The rows come from 4 hidden closed curves, with some noise, and rows from the same curve form a group. Each curve winds through 8 dimensions. The rows are also pushed far along 4 directions, which tell nothing about the answers.
Known rows, each followed by its group:
[ 25  33 -63   0   4 -15 -38  11  -7  10  17  -8 -38 -18   8 -30  29]	Z395
[ 14  30  23 -18 -40  10 -39 -20   1   7  28 -15  31   0  32 -23  25]	Z4
[-33 -33  22  14 -49  -2  11   9  11  -6 -22  16 -14 -14   6  -8   4]	Z4
[-21  -5  78  26  -8  -2  21 -23   6  -9  14  11  -2  -1  20  21  -3]	Z230
[ -2 -18 -13  22  35   5   7  -9   0 -14  -9   8  -7 -34 -14  11 -13]	Z395
[ 25  41 -31 -26  67  -9  28  -3 -16   4 -16 -16  16  12 -56  40 -28]	Z395
[ 30  42  -1  -2  34 -14 -26  -9  -6  12  40 -25 -18 -33  32 -33  -2]	Z461
[-28 -33  32   8 -57  18  23   6  23  -4 -23  38  24  24  16  18 -18]	Z230
[ 35  30  14 -15  -5  11  -8 -26 -45  20  25  -2 -11   6  -1 -27  14]	Z461
[ 20  58 -35 -16  37  -6   6   9 -14   1  -7   2  -3 -12 -38  13  -4]	Z395
[-23 -12  11  25  13   3 -10 -27  35  -8   9  10   4 -24  34   8  -5]	Z4
[ -9 -48 -21   5  12  24  19  12   3 -24 -22   7  -6 -23 -20  13 -33]	Z461
[-19 -12 -15  28 -10  -8  14 -24  20 -16 -20  45   0   2   1  22 -15]	Z461
[-10 -17   6  11 -53  15  -2   8  18  -1  -7  35  18  -1  29 -14 -11]	Z230
[  2  -1  24   8  -9  26  -2   7 -24  14  -6  18  -7   7   0  17  10]	Z4
[  4  41  34 -52  40  -4  -9 -38 -18  21  10 -37  32  28 -11  -5 -10]	Z230
[-50 -25  26  -4  20   8  27  -7  30 -25 -46  14  22  -5 -18  61 -20]	Z4
[-34  51  -6  55  22 -34   6 -13  45 -14   5  16  -1 -40 -25  16  13]	Z395
[ 21 -32  -6  -9  -3  16  -1  14 -20  14  -3   1   8   1  19 -25 -17]	Z4
[ 58  43 -68  -9  35 -18 -32  -7 -11  -2  27 -12   2 -24  19 -27   3]	Z230
[ 25   5 -19  -1 -10  -2 -11  -6  -7  18  23 -28  28  17 -10 -21  14]	Z395
[ 44  55 -49 -11  38  -1 -40 -23 -17  23  12  -5  -2 -25   6 -13  -6]	Z4
[-32  -3  19  41 -23 -22   7  10  39  -8  -6  16  -8 -36  17  -2   2]	Z395
[ 44  -7 -57 -24 -20  14 -21  -6  -5  16  14 -12   3   2  17 -29   9]	Z230
[-17 -55  14  13 -37  16  22  16   3   2  -6  -4 -14  21 -14   4   3]	Z4
[-22  56  71  44 -38  -2 -14 -43  24  -2  48  19   1 -10  30   7  40]	Z395
[ 40 -49  -4  -5 -81  41  -6  35 -23  10  19 -18   3 -12   9 -48   7]	Z4
[-52 -40  27  -3  10  15  32  -1  23 -18 -43  11  10  -8 -27  33 -41]	Z230
[ 21 -26 -44 -27 -36  18   5  51 -24   6 -20  -1 -21  38 -10  10  13]	Z395
[-54 -39  80  14 -14  -3  22 -30  18 -17  -4  -6  -4  13   1  27 -13]	Z230
[  4 -32 -16  -1   1  -4  24  -9  15   0 -13   0 -11   2  -1  18 -12]	Z230
[ 31  24   1  -8 -20   9 -19  29 -20   2  15 -12  12 -22   3 -28  10]	Z4
[ -8 -37 -32  31 -18   0  10  49   8 -11 -26  37 -10 -20   8 -15 -20]	Z4
[-14   3  53 -10  20 -11   3 -45   1   1  13 -23  24  25   0  13  -6]	Z461
[ -5  34  -7  10   3   5 -16 -13  23  -5  30 -11 -37 -28   8   5  11]	Z461
[-31 -24   4  43  10   4  35  22  14 -28 -34  35 -15 -33 -36  38 -14]	Z395
[-39  28  25  15  -2  -7 -10  -8  24 -18   4  13 -31 -34  16   5 -10]	Z230
[-18 -32 -31  34   4   4  24  11  16 -17 -25  17 -24 -22 -41  27 -11]	Z395
[ 42  35  11  -7  -5   9 -20 -17 -43  26  36  -7  -2  -3   3 -46  11]	Z461
[ -5  19  34 -44  49  -5   1 -17 -24  13  -6 -35  11   5 -20  -8 -25]	Z230
[  6  10 -52  33  21 -21  -7  -5  26  -2   7  -4  21 -22 -18  -8  -5]	Z395
[-10  -9 -10 -23  11  27  30  26   3 -13 -19 -11 -27   4 -39  44 -21]	Z461
[-36 -27  16  24  22  -3  48  -7  14 -12 -33   9 -14   6 -55  59 -18]	Z395
[  9  16   9 -40  -6  35  -5  16 -22 -18   4 -11   4   5 -13   9  -1]	Z461
[ 28  18  45 -47 -39  10  -8 -11 -33  34  20 -16  29  61  25 -26   8]	Z230
[-54 -29  66  12 -40  -9  29 -13  18  -6 -25  13  -6   5   1  19   0]	Z4
[ 33 -15 -39 -10 -25   6 -13  30   1   8   4 -10  11  -2  25 -26 -13]	Z461
[ 14  -7  17  -3  -5 -18   5  10 -13   8  -2   0   2   1  17 -23 -14]	Z230
[  3  21  33   9 -47  -1 -23 -21  11  13  29  15  19  11  49 -30  11]	Z230
[-20 -36  -3  28 -45  27  -6  28   5 -23 -14  44 -14 -30  20 -11  22]	Z395
[ -6  24 -23  31 -20  -6 -30 -38  41  -3  20   9 -21 -52  29  -6   8]	Z4
[-16  15  -5  48 -12 -22 -32  12  24 -35  15  14  -9 -51  21 -12  23]	Z461
[ 17  31 -27   4 -20 -19 -47   6  -4 -13  30  -5 -26 -17  39 -28  41]	Z461
[  5  48   9 -22  35 -25   4  -3 -13  13   5 -28 -26  -5 -20   3   6]	Z4
[ 20   2 -25 -26 -28  17  -8   2   1  18  18 -28 -16  22   0  -2   8]	Z461
[-12  -3  -6  11  43 -31  23   2  26  -6 -22  -7   0  -4  -4  38 -26]	Z395
[  3  48  -4 -12   7  -7 -34   1  -7   0  21 -10 -34 -33  19 -31  -1]	Z230
[ -8   5  26   9  18  13  18 -10  -3   4 -18  11 -11 -17 -14  41 -12]	Z4
[  0 -33 -37   7 -43  16 -10  28   0 -29 -14   8 -16 -23  -5   4  25]	Z461
[ 42 -18 -56 -39 -28  37  -5  60 -31 -13 -28   5  30  -8 -18 -16 -17]	Z461

New rows, each followed by its group:
[ -8  31  -3 -18  36 -24 -20 -20  -7  10   4 -12  12   6   1 -24  21]	Z395
[ 27  49  -8 -38  32   4   0  -4 -32  19   8 -22   6  29 -37   8   8]	Z230
[ 11 -23   6  17 -34   0  -9   0  11   7  12  -4  12 -18  29 -27  -6]	Z395
[ -9  -8 -71  30  25 -24   3  30  28 -20 -33  29  23 -22 -14   5 -20]	Z395
[-14 -26 -32  28  36 -13  16   4  29 -12 -32  32   7 -31   5  13 -49]	Z4
[ 29  28  37   2  11 -22 -10 -34 -17   7  45 -21  -5  12  31 -10  17]	Z230
[ 36  18  26 -27 -12   2  -9  18 -25  21  22 -29  23  17  20 -27  -3]	Z461
[ 29 -10  10 -14 -23   2 -18 -13 -13  24  24 -31  14  -4  24 -43   0]	Z395
[ 53   4 -46 -13  -7   4  -6  39 -24  13  21 -32  -9 -13 -14 -43  -6]	Z4
[-22  30  45  33 -17 -32 -27 -20  17 -18  31  17  -1   6  50  -7  21]	Z461
[ 35 -21  -1 -35 -54  36   9  56 -33   6  -6 -15  16  22 -17  -9   3]	Z4
[ 18  33  10 -50  -4  13 -17  -1 -20  -5   7 -19  33  29  -2   2   0]	Z461
[ 58  29 -45 -21 -19  17 -43  -1 -16  10  37  -9  10 -18  38 -47  20]	Z230
[ 47  37 -34 -33  27  13 -19   5 -39  28   0 -11  -2  17 -12   1  -1]	Z4
[ 22 -11 -49 -33  49   7   0   8  -7   6 -16 -15   9   2  -5   3 -27]	Z4
[ 18  26  19 -17 -29 -15 -30   3 -30  23  26 -22 -15  -3  23 -62  31]	Z4
[ -6  -9 -67   1 -26  18 -13  12  30 -38 -24  32  12 -29   2  17 -11]	Z461
[  5 -26 -22 -54  -5  29   8  21  -9   2 -25 -18  18  43 -15  26  -5]	Z4
[  6 -40  -6  14 -77  25   3   7  24  -9   0   7  22 -12  10  -6 -11]	Z4
[-14 -17 -41  25 -33   2 -12  10  21  -7  -3  15 -37 -12   5   2  23]	Z395
[-35 -26  34  27 -15  10   9  -5   6   2 -15  25  -6  18  -3  27   7]	Z4
[  8  -4  39 -12 -41  18   7  -9 -20  13  21 -16  -4  47  -9  11  32]	Z230
[-41  28  69  22  -9 -23  -2 -32  21  -7  22   2 -39  -6  27  10   3]	Z230
[-22  21  75  26  -4  13   4 -27  -6   7  24  13   3  -4   5  -1  -3]	Z230
[-24  -6  49  46 -23 -20   3 -17  37  -4  10  11  12 -23  35   1  -7]	Z395
[-39  14  30  18 -34   8 -18  -4  25 -18  12  18 -29 -31  29  -3   2]	Z230
[ -8 -36  29 -28 -51  21  22  13 -12  12 -21  -4   5  19 -15  -9  -1]	Z395
[ -6 -31  -9  14 -54   5   0  34  15   1  -9   6 -12 -23  13 -23  11]	Z395
[ 23  14   2 -41  50 -11  32  34 -21   8 -27 -23  27  21 -30  21 -44]	Z461
[ 37 -23 -32 -29 -44  29 -12  51 -24  -6 -12   5  22  -6  11 -33   1]	Z230
[  3 -54 -24 -25 -19  35  17  15 -21 -18 -31  -6   0   3 -37  18  -2]	Z461
[ -9   3 -53  -3  25 -18  11  16   9   2 -26  -8  13  -2 -50  -2  -1]	Z395
[ 31   6 -16  -2   4  -3 -32   0  -3  11  37 -24   2 -15  37 -48  -9]	Z461
[ 14  -3 -19 -45  17 -17  12  41 -28  -9 -30 -26  13  41 -32  22  -6]	Z461
[ 12  17 -19   5  22  -5 -28 -17  17   8  29  -7   2  -7  36 -16   0]	Z4
[ 49   9 -65 -12  22 -14 -28 -11 -10  17  20 -38   1 -35  -4 -55 -18]	Z4
[ 18  43 -14 -38  48  -6 -10  27 -24   0 -10 -22  10  -4 -22   3   3]	Z4
[ 20   6 -27   9   3 -10 -37 -20  16   6  35 -16  -4 -20  43 -38  -4]	Z461
[ 45  -4 -33 -37 -22  25 -28 -15 -29  19  14 -14   4  -7  12 -49  -2]	Z395
[-21 -53 -73  27 -16   4  14  26  40 -22 -48  31 -12 -63 -21  -7 -33]	Z395
[ -1 -59  -4  21 -57  54  -2  29 -19   2 -24  38 -10 -11   6   7   8]	Z4
[-30  10  41  24 -14  -5  17 -15  35 -18  -7  24   6 -17  16  39  -3]	Z461
[-13   2  19  45  34  -8  -6 -31  15 -16  13  15  -3 -43  13   9  -4]	Z395
[ 12  29  -6  15  23 -27   5  -3  15   3  23 -21  -5 -12 -12  -8 -13]	Z4
[ 27   6 -12   2 -66  23 -39  13  -2  -7  32   3   7 -11  34 -34  44]	Z230
[ 15   2 -50  34  -9  -5 -20  13   8 -10  14   7 -35 -47   1 -24  15]	Z230
[-23   6  37 -27   4 -13  31  -2 -10  18 -15 -25  27  55 -46  18  16]	Z395
[  2  65  15  -2  23 -22 -15 -48  17  15  26 -16 -14  -6   9  15   7]	Z4
[-30 -21  50 -29 -28  10  15   5 -15   8 -19   4  17  52  -4   7  28]	Z395
[  5  31  22 -51  62 -31  10  -5 -37  -8  -3 -49 -18  32 -32  23 -20]	Z230
[ -4 -25  11   7 -43  14  21 -16   6  13  -7  13   6  29 -10  14  -4]	Z461
[ -7  -9  50 -19   3  11  -8 -31 -19   8  11  -8  14  25  23  -4  21]	Z395
[ -3   6  30 -14   2  21  17 -10 -13  17 -16   8   4  40 -15  50  -6]	Z4
[ -1  28  -3 -31  42 -34   4 -22  -6  -6 -15 -28  13  22 -29  35   7]	Z461
[-10 -21  51  48 -23   8   4 -33   9  -2  27   3  -3  -3  10  15   8]	Z395
[-26 -48 -14  23 -78  19   0  18  22  -1  -4  11  10   7  -6 -19  34]	Z395
[ 11  51 -22 -61  74  -9  24   0 -20 -17 -40 -10  21   9 -52  52 -31]	Z461
[ 10  -1  25  28 -27   1  -7  -9  12  -1  24  -8   8 -41  15 -25  -4]	Z4
[ 30  44 -12 -12  -3 -26 -47  -5 -22   1  36 -10  -4  14  42 -41  24]	Z461
[  8  -8  60   3  -8   7  15 -16 -35  12  23 -11  -5  32  -3   0   0]	Z230
[-26   3  41  40 -47 -15 -11  -2  32   1  19   8  -8 -30  37 -21  24]	Z395
[ 52  47 -36 -13  25   0 -29 -12 -42  24  37 -22  -4   8 -14 -37   8]	Z230
[-25 -72 -34  21 -64  48   8  15  42  -9 -29  39  -3 -41  12  -8 -16]	Z230
[ 13  17 -44 -55  68  -1  13  29 -15   1 -27 -25   7  31 -36  32 -17]	Z4
[-15 -68 -48  10 -68  53   7  17  39 -10 -30  39   7 -25   9   0 -13]	Z230
[ -8  25  -2  -7 -26 -21 -17 -24  18  10  14 -12 -15   0  15 -15  15]	Z4
[-26 -21 -63  29  -9 -10   7  25  34 -13 -28  18   6 -23 -32  -5   4]	Z395
[-27  25  39  20  44 -24  -1 -59  30  -9  24  -6 -13 -20  20  20  -8]	Z461
[ 33  29 -28 -22  23 -20 -20  12 -26  17   8 -19  33  22   0 -31   8]	Z395
[-29  25  29  20  38   6  23 -15   8  -7 -14  25  12  -7 -32  34 -30]	Z230
